Every row belongs to one group in each of 4 separate groupings. Each group adds its own fixed numbers to the row, and there is some noise. The rows also spread widely along 12 directions, which tell nothing about the answers.
Known rows, each followed by its group in each grouping:
-326 -137 -9 172 -457 -96 504 -265 621 -238 -162 -291 370 328 -71 -132 91 -132 120 13 95 111 | (2) Z Q382 L
89 175 -88 -10 -339 -144 -230 -476 -377 17 220 152 -480 241 -179 -50 8 -93 -393 38 -73 -214 | (1) A Q142 U
-90 103 -230 392 -25 -39 -64 -255 -444 -370 210 75 375 -205 -450 176 -284 -51 -379 24 382 -279 | (3) Z Q142 K
-82 3 -351 155 103 -111 -21 -27 125 110 -351 154 298 -203 -60 -48 -182 224 -127 53 -230 106 | (0) A Q505 L
-108 210 -86 278 412 256 164 -198 -105 515 -91 -58 112 -597 -126 -245 -265 541 -204 300 299 229 | (5) N Q505 K
-123 265 -203 -112 27 53 133 -174 225 449 -26 6 200 -158 44 -178 -303 632 -28 135 -1 266 | (0) N Q843 U
147 113 35 523 337 10 210 260 -335 507 -40 -270 -7 -325 -87 -84 -49 202 183 -28 1 -317 | (3) F Q743 K
-251 277 -411 467 -225 1 83 -48 135 -323 263 14 269 -14 -79 186 -134 -201 -115 -339 184 376 | (5) F Q130 U
-376 -26 33 175 -168 -326 -153 489 135 -69 -303 -177 -275 -118 -260 210 262 116 239 118 -403 145 | (1) N Q130 L
180 168 -223 294 -183 -53 -14 -286 -355 -230 85 236 616 -240 -294 6 -227 209 -379 40 209 -218 | (2) Z Q843 K
102 -162 11 -110 -408 140 214 -321 -72 -289 99 458 124 102 142 -91 9 90 13 86 -229 -182 | (4) N Q743 U
77 -391 329 132 -192 393 859 -335 -230 -4 -31 -91 -36 -26 32 -299 254 147 304 202 103 212 | (4) Z Q382 U
149 458 -239 419 -199 -456 79 -26 104 232 -50 -47 450 81 -183 -227 -43 89 233 -288 -218 -135 | (2) A Q505 K
-526 305 224 217 -249 -25 231 -30 376 53 222 -274 -313 -23 -240 -80 57 145 64 70 159 383 | (3) A Q130 L
-281 -180 222 7 -116 94 146 -535 -29 -55 -130 -142 -361 145 -241 -209 58 -75 -190 248 55 -113 | (5) A Q382 L
296 -181 106 282 29 67 310 -263 -360 -63 -215 173 -1 11 52 -255 143 -120 128 -63 -345 -189 | (2) A Q130 U
-160 -301 -342 -71 -254 -241 -211 -113 21 -217 -355 -40 101 243 -167 207 -12 -23 -78 108 -213 -10 | (5) F Q382 U
123 129 -298 2 -550 -211 -204 -38 -212 247 63 -176 -145 92 -165 108 112 209 -176 -4 149 395 | (3) A Q382 L
-269 215 449 197 -527 -126 389 -172 203 -191 171 -72 -161 179 -280 -238 319 -117 269 -43 -217 -319 | (5) N Q130 L
-134 127 21 195 -220 -60 234 -455 -38 88 178 -257 103 250 -246 -169 -148 2 -106 -76 341 99 | (3) A Q843 K
-135 -11 -155 180 -127 -13 -72 151 -43 -42 -101 53 -454 -150 -26 106 240 44 151 83 -365 419 | (4) N Q382 U
47 -396 -271 360 176 112 6 222 -430 -36 -239 11 76 -302 41 198 -71 -149 -100 24 85 108 | (0) N Q505 K
109 84 -432 302 -280 -79 305 115 -27 -68 -34 101 777 -215 -87 72 -103 320 128 -75 58 384 | (0) Z Q505 U
226 -485 -24 -24 -97 119 153 64 -331 -56 -70 103 303 68 215 83 -177 -59 -165 -8 42 -582 | (3) A Q743 L
22 -46 -60 -2 -128 83 -117 178 -718 -1 262 132 -3 -285 -172 244 -115 299 -108 -9 121 18 | (1) A Q382 L
-114 177 -151 228 -212 -280 -84 429 -307 147 -9 -202 52 -220 -342 193 93 375 211 -99 -24 433 | (1) A Q130 L
-316 -181 251 119 63 -81 94 -58 -391 -200 70 -136 -64 119 -253 25 -114 -60 156 -36 27 -427 | (4) A Q130 U
-223 329 -389 109 231 -213 -312 90 76 404 -170 -74 102 -214 -103 -8 -241 438 37 32 -42 288 | (4) N Q130 K
-281 -209 -32 438 292 289 348 -198 -220 -309 -261 52 154 -550 -413 55 -72 283 -49 305 14 484 | (0) A Q843 U
-354 278 -5 25 -50 -111 -64 -128 138 250 234 -153 -315 192 -47 -104 -176 30 -76 -141 -12 -12 | (1) N Q843 L
0 -106 0 229 -240 -132 130 -80 -285 38 -139 -200 -238 95 -234 13 231 -70 152 39 -174 48 | (0) A Q382 U
-19 175 -356 372 13 -2 -116 -35 -407 300 253 -166 -53 -133 -52 98 -251 -71 -264 -204 433 302 | (0) A Q505 K
-282 120 -21 120 -264 -293 200 -152 182 -21 -54 -38 25 178 -256 -158 61 214 366 10 -261 278 | (4) A Q505 U
405 13 -326 -4 -175 37 56 -334 -590 -58 51 466 461 -76 -47 -55 -198 304 -133 -127 -150 25 | (0) A Q843 U
-7 220 226 153 -654 -137 606 -363 295 -83 33 -15 107 227 -278 -326 310 232 229 105 -225 221 | (1) Z Q843 U

New rows. What belongs after each?
-50 198 54 427 414 256 206 -197 -305 130 242 -89 63 -321 -150 -114 -360 109 -360 65 302 -355 | (3) Z Q843 U
-157 -6 -498 189 -232 -117 -241 207 -156 -112 -31 -28 -32 -183 -157 377 -43 131 -123 11 -6 633 | (0) N Q843 U
250 57 -306 105 51 105 -343 -127 -394 235 158 200 -170 -191 152 68 -297 68 -699 190 187 -188 | (3) Z Q505 U
146 381 -300 94 -160 -75 43 11 182 240 -20 206 117 -144 42 -108 26 399 178 -12 -428 261 | (3) N Q382 U
112 -360 -5 -58 -400 -56 264 -175 -16 -50 -274 43 123 299 124 -95 125 -141 19 -52 -158 -125 | (0) A Q130 L
96 160 -24 132 -22 134 15 -282 -28 191 262 42 -300 197 295 -143 -126 -285 -284 -153 32 -301 | (3) N Q130 U
-174 -193 126 159 110 3 315 -258 18 172 -181 -266 -14 69 -130 -170 -49 4 -4 178 73 -188 | (1) N Q505 U
-217 -43 75 -139 -212 -144 -162 152 -224 -104 67 131 7 -107 -264 126 -97 399 124 197 -200 10 | (3) N Q843 K
-112 -274 92 43 -166 -112 68 344 -355 -212 -16 114 162 -148 -133 175 -47 214 253 93 -186 -107 | (2) A Q505 U
-153 -88 -299 -10 45 -220 -66 -121 9 255 -161 -252 -92 349 86 -84 -207 51 161 -157 -130 345 | (2) A Q843 U
-200 -131 73 8 -260 75 124 -104 -241 -200 51 59 266 -176 -232 93 -69 316 -12 202 292 113 | (4) N Q130 K
-2 -46 238 174 -513 116 579 -261 230 -319 7 187 76 71 -104 -249 322 16 193 133 -317 78 | (3) Z Q382 L
49 606 -243 179 -67 -254 -77 -65 -13 547 216 -100 -64 82 -56 -296 -161 302 38 -259 -162 141 | (3) Z Q843 L
-138 -440 206 155 -141 130 561 -3 -8 -297 -261 68 285 -164 -75 -67 77 182 270 274 -132 148 | (2) A Q505 U
381 34 -352 365 -153 -33 -8 234 -537 52 206 149 117 -98 193 62 -37 -119 -54 -274 -33 51 | (2) Z Q505 U
97 -83 -19 241 60 131 345 -248 -337 100 196 -70 139 171 144 -202 -172 -288 36 -294 125 -414 | (5) N Q505 U
44 -512 232 19 -22 -4 60 -398 -500 48 -281 -74 -347 157 -194 -163 72 -104 -113 325 -18 -152 | (3) A Q505 K
50 -54 -141 -37 -364 -351 86 -224 -136 414 -183 -427 -152 412 -157 -133 55 77 55 66 59 -137 | (0) Z Q142 U
107 -50 -144 193 46 -234 -131 151 -455 6 -192 236 167 -223 -227 16 -36 251 135 45 -295 -87 | (4) A Q505 K
-89 175 -60 395 7 299 108 134 -41 -86 190 342 -95 -619 -10 68 -72 223 -274 175 129 357 | (4) A Q505 K
-129 484 -106 188 234 127 334 -286 95 169 317 136 252 -30 57 -298 -281 188 259 -281 -186 -63 | (1) N Q382 U
93 -96 147 64 -450 -200 158 -41 -134 -22 -44 -64 17 235 -174 -31 127 -15 18 -9 -79 -178 | (1) A Q843 K
183 -13 7 220 -383 -58 -79 77 -226 137 -3 -121 -577 14 -59 151 232 -102 -410 134 42 88 | (1) A Q843 U
-144 -352 187 123 -383 179 377 1 -302 -564 139 81 366 -130 -256 167 29 73 83 210 197 -70 | (3) Z Q382 K
-331 -258 277 138 -84 -2 83 -92 -116 -49 -147 -285 -252 100 -217 15 29 -165 -134 206 192 -217 | (5) A Q130 K
-242 197 122 -137 -158 -41 250 283 255 319 -36 46 112 -211 -13 -132 25 690 471 90 -305 346 | (1) N Q130 L
-258 169 -63 232 160 196 245 1 275 276 164 -135 -182 49 262 -179 -239 -98 -91 -237 102 59 | (5) A Q843 L
-181 -519 -71 -112 -188 165 389 -78 322 -113 -245 -16 331 72 166 113 -159 58 -163 230 268 -16 | (1) F Q142 K
93 220 66 -67 -326 65 40 -327 -167 -170 550 372 91 301 188 -141 -262 -137 -205 -196 -32 -563 | (3) Z Q130 U
343 -316 -240 303 -220 40 -32 228 -728 5 -113 -51 -67 -276 -134 289 146 35 -184 82 222 280 | (3) A Q142 K
-143 -101 -19 -453 -301 -31 -112 -275 -5 330 -43 55 -144 86 -4 -86 -204 592 -207 351 167 349 | (4) A Q843 K
-169 -58 159 35 -194 273 337 -352 -461 -301 427 215 223 -77 -241 -30 -208 214 -14 -23 298 277 | (1) A Q843 K
-141 29 73 207 -504 -34 427 -180 -38 -392 126 40 260 32 -361 40 123 155 113 3 29 337 | (1) A Q843 U
-254 151 -116 91 -80 -23 71 -65 410 278 -208 -50 -206 -82 46 -163 49 210 57 93 -239 415 | (0) N Q130 L
-143 -112 -125 432 383 430 308 217 15 -212 145 399 -183 -363 396 -5 -127 -282 127 -193 -357 222 | (0) N Q505 U
-343 53 -184 463 92 -13 341 66 -21 -353 104 -195 770 -159 -309 190 -285 74 62 -153 342 -23 | (1) Z Q130 U
-52 8 359 382 -326 377 891 -93 100 53 266 -267 32 -67 60 -148 238 -17 199 -47 352 248 | (1) N Q130 U
52 265 -296 548 -175 -254 36 328 -153 255 150 -431 164 -10 -133 225 -75 -89 -22 -283 250 -215 | (0) A Q743 U
406 -188 -320 -22 32 326 151 199 -394 207 181 278 88 -29 593 64 -157 -75 13 -325 -132 -62 | (1) N Q382 U
-22 -97 -66 -239 -674 -219 202 -115 12 347 73 -405 95 433 -32 18 -47 259 17 12 333 186 | (0) A Q843 U
-307 33 164 -47 -164 119 -25 -66 -532 -86 553 157 -92 -185 -219 98 -289 295 -89 107 410 52 | (4) A Q505 K
-186 549 84 266 73 -84 0 339 -74 335 295 -57 -47 -348 -115 -11 -130 259 129 -159 -96 -374 | (0) N Q130 L
-111 -279 435 259 -212 -58 513 -145 92 -127 -257 -187 -31 41 -263 -146 281 -100 137 274 -155 -459 | (1) N Q505 U
4 -11 -126 -216 -207 159 346 -745 -110 -19 345 269 302 424 180 -260 -394 -53 -95 -222 142 -268 | (0) A Q142 U
-44 -244 -219 533 -182 69 97 -114 -400 -452 26 -138 35 12 -153 283 99 -543 -185 -197 236 124 | (0) N Q130 U
228 -140 9 38 -432 221 419 -280 -370 -148 311 183 325 230 195 -137 -42 -181 -54 -356 231 -134 | (5) A Q130 L
329 259 -314 323 -21 130 -103 -401 -382 -120 157 554 12 -240 -25 -74 -109 7 -469 -47 -182 86 | (1) A Q505 U
92 317 -35 380 -101 -230 -31 -100 -652 145 123 -93 -142 -154 -495 -84 142 194 90 -147 -157 84 | (1) N Q843 L
-42 298 232 219 -402 -26 377 -426 194 231 95 -154 -263 23 -244 -320 242 170 -38 228 33 163 | (1) N Q505 U
-238 -170 -183 -138 -73 27 309 -738 -211 83 285 -166 91 608 62 -305 -356 -165 20 -314 363 110 | (1) Z Q142 L
41 -207 156 191 -518 -321 268 -13 180 61 -299 -414 -245 431 -145 -38 371 -230 68 66 -104 -229 | (4) A Q843 U
-69 70 35 613 272 484 400 -159 -496 -124 251 12 -174 -508 -163 -22 -1 -39 -68 -31 211 311 | (5) A Q382 U
-51 92 -33 288 -63 14 440 115 344 229 -205 -172 129 -132 1 -95 8 199 100 66 -101 111 | (0) A Q843 U
-47 -287 -9 -13 -308 115 30 -161 -746 -306 212 82 88 -111 -264 189 -65 31 -228 53 350 -221 | (5) N Q142 L
42 -62 -279 499 -288 179 249 -69 -311 -191 48 57 297 -430 -259 184 16 104 -246 78 454 698 | (0) A Q505 K
42 172 -253 450 -88 -202 107 233 -166 21 -45 -185 457 -184 -272 176 -34 154 71 -144 89 77 | (3) A Q130 U
391 326 -505 242 -273 -185 -202 384 -399 132 207 408 222 -219 106 137 -36 191 -17 -393 -290 287 | (1) A Q505 L
137 -80 89 332 -103 108 434 468 -59 7 -311 -1 278 -554 -138 89 293 386 279 245 -257 -62 | (5) N Q382 U
-96 -450 -131 20 49 266 142 -194 -120 -176 -245 88 252 -76 107 20 -136 -52 -236 74 171 -4 | (5) N Q130 L
-19 -247 310 27 -185 450 489 -312 46 -98 324 184 -201 34 316 -177 -59 -174 -180 137 136 -204 | (3) N Q505 U
-316 -168 480 -77 -493 377 686 57 70 -487 417 294 269 -224 -75 96 -71 325 124 211 135 -29 | (0) A Q843 U
-160 -2 -176 116 -548 -216 -89 -321 58 -431 47 34 47 286 -254 184 -4 -274 -317 -8 6 -116 | (0) N Q843 U
-105 -48 19 64 -93 347 369 -225 -122 94 296 -49 108 -34 80 -37 -215 76 -106 -28 444 185 | (1) A Q382 K
300 10 -460 446 -119 320 132 43 -255 53 78 179 -4 -391 206 92 39 -46 -321 -78 178 582 | (5) N Q505 U
-251 -269 -76 34 -562 -31 -102 -57 -264 -691 159 114 97 29 -265 392 -12 -61 -213 132 153 167 | (2) N Q843 U
-214 -54 375 283 -322 -62 405 -66 71 -252 -101 -136 39 -80 -439 -31 224 64 -11 170 -23 -110 | (1) A Q843 L
95 -265 264 -303 1 287 275 -245 -185 183 1 386 -161 191 408 -376 -130 96 131 14 -295 -264 | (5) A Q130 K
264 370 89 453 -301 -32 376 390 84 341 64 -172 -6 -171 64 -84 240 73 81 -158 -49 -212 | (5) A Q130 U
-140 135 221 197 19 -54 153 348 369 -88 -120 290 111 -218 36 -16 -16 129 141 71 -476 -507 | (1) F Q130 K
-53 185 -55 70 -245 -32 23 193 77 -7 132 88 217 -108 -12 156 -146 191 -203 7 70 -173 | (1) A Q130 U
-170 -40 -312 236 106 275 -90 -200 38 -313 146 246 -96 -107 149 186 -265 -254 -571 -28 91 115 | (1) N Q843 U
186 4 -45 -53 -717 171 304 -464 20 -52 314 205 187 178 160 -119 10 52 -205 24 347 67 | (4) N Q743 K
276 -235 -44 164 -251 136 605 -108 -224 75 -171 18 211 -72 17 -123 167 225 184 47 59 147 | (4) A Q142 U
-197 -128 -191 188 9 146 244 -396 -45 -553 -7 327 660 -136 -140 -44 -321 97 -187 2 63 93 | (2) Z Q843 L
-140 268 -178 220 -61 -13 -22 -127 -290 -42 246 85 -154 -116 -216 21 -66 154 15 -105 -108 414 | (1) N Q843 U
197 -110 -275 -31 120 298 95 51 -296 30 129 544 253 -276 325 62 -317 237 -145 -55 -56 -12 | (1) F Q142 K
32 239 -127 456 130 148 -15 -31 -587 -128 502 247 -218 -170 -13 23 -132 -138 -23 -305 -47 -121 | (4) A Q743 U
128 -151 59 364 191 307 321 193 -229 222 -13 70 -263 -297 249 -65 23 -60 21 -56 -128 55 | (0) F Q843 K
-492 180 29 -222 -94 -18 71 -361 289 137 -39 6 -155 64 -209 -223 -159 520 160 284 -180 300 | (5) A Q382 U
-263 -106 -249 -124 38 0 -92 -411 -379 -110 77 300 -160 106 -123 -131 -228 235 108 27 -195 525 | (1) Z Q142 K
-378 222 -5 283 43 100 203 108 130 -34 367 -48 -102 -86 -25 55 -225 -106 -105 -203 182 -115 | (1) A Q142 L
194 12 -280 601 -263 184 493 31 -7 -171 114 -101 274 -151 27 168 124 -316 -183 -226 341 108 | (1) N Q142 U
-152 -185 116 -29 45 143 208 -220 -11 257 -224 -22 -225 -120 -25 -243 -7 444 6 398 0 332 | (4) Z Q843 K
-175 379 120 184 126 -105 -16 198 104 98 121 135 -100 -252 -112 -23 -172 320 3 59 -323 -512 | (4) F Q843 U
-13 231 57 -117 -467 172 161 -199 -21 -61 447 380 35 -128 -11 -38 -119 318 -144 140 123 -40 | (3) N Q142 K
-246 12 -214 -209 -172 -293 -17 -150 270 79 -345 4 331 224 -122 -107 -143 413 188 96 -267 137 | (5) A Q130 U
126 134 -85 433 289 149 141 -108 33 82 -28 111 -214 -81 190 -143 -54 -295 -233 -152 -274 -314 | (1) N Q843 U
-217 -178 12 -38 -168 -122 322 365 0 208 -67 -325 306 74 -51 99 -63 311 467 -48 78 145 | (1) A Q382 K
-276 56 -187 -132 -72 -150 -19 66 486 140 -137 246 39 43 172 -94 -162 422 269 101 -455 177 | (4) F Q743 K
113 34 -30 -240 -466 -16 168 -29 26 155 174 95 213 129 116 -29 -146 386 -189 107 103 -60 | (1) Z Q843 U
-179 139 53 209 45 54 -116 112 -579 -145 374 264 -125 -280 -196 62 -195 138 -37 -10 -133 -376 | (0) Z Q743 L
177 -426 103 44 -215 -154 382 136 -185 233 -386 -173 397 -21 -73 -66 92 325 287 183 32 -155 | (4) F Q505 K
117 342 -168 417 433 -103 86 8 35 505 -229 -38 -232 -36 109 -353 3 54 194 -175 -527 -25 | (1) Z Q130 U
83 326 -54 32 -182 -279 116 -297 197 268 30 223 -87 262 5 -395 25 214 373 -104 -673 39 | (3) F Q505 U
-347 122 -11 299 39 -6 75 -200 -318 -208 248 15 -200 46 -281 -148 -77 -101 119 -220 -131 188 | (5) Z Q843 L
90 122 -87 299 -90 110 84 -329 -534 -146 4 145 102 -350 -423 -20 30 259 -194 168 47 63 | (5) A Q382 U
-342 342 43 91 149 -87 73 -137 -273 136 326 -28 167 -1 -208 -237 -321 274 245 -233 -8 -177 | (5) Z Q130 L
-7 386 57 379 91 -23 146 -295 -107 223 98 -15 -215 -198 -162 -281 -2 20 -101 -23 -78 -327 | (2) N Q142 L
-79 -204 207 -289 -43 7 21 -28 -150 216 89 22 9 230 209 -112 -258 92 104 19 -42 -529 | (3) N Q130 K
-82 178 55 444 -255 276 525 55 267 175 122 -351 -80 -341 -103 58 194 162 -75 197 387 371 | (3) N Q382 U
16 -202 -167 417 251 54 224 196 -420 -12 -68 -162 387 -134 -43 124 -145 -218 239 -291 46 -357 | (0) N Q382 K
184 -103 118 -235 -468 59 295 21 -419 -127 287 487 91 65 102 -82 72 248 382 -102 -324 -52 | (1) N Q142 K
-419 -41 -140 -115 143 158 -124 -405 19 73 305 101 -83 132 144 -43 -583 -84 -379 14 344 -34 | (0) A Q505 K
-60 -228 328 22 -182 151 276 -118 -63 -461 125 551 68 3 51 -98 -51 -113 17 79 -331 -405 | (1) A Q505 K
145 -96 17 333 125 314 431 -42 -286 163 36 -97 24 -240 96 -84 -34 -1 -63 29 121 -188 | (0) Z Q382 U
-71 -88 99 -176 -223 95 450 -310 -7 318 -161 -67 -204 120 -22 -369 163 455 469 172 -278 545 | (5) A Q382 U
-52 -274 -52 364 -341 190 582 -73 -188 -210 -23 50 120 -176 -123 -86 264 98 346 -61 -37 853 | (5) F Q505 L
38 126 -165 609 -169 -26 113 297 282 -106 -340 18 -156 -396 -84 173 363 -116 -131 145 -285 202 | (0) N Q130 U
109 232 -347 365 351 281 76 -86 -142 27 198 325 198 -330 219 14 -305 24 -196 -221 -62 -195 | (4) F Q382 U
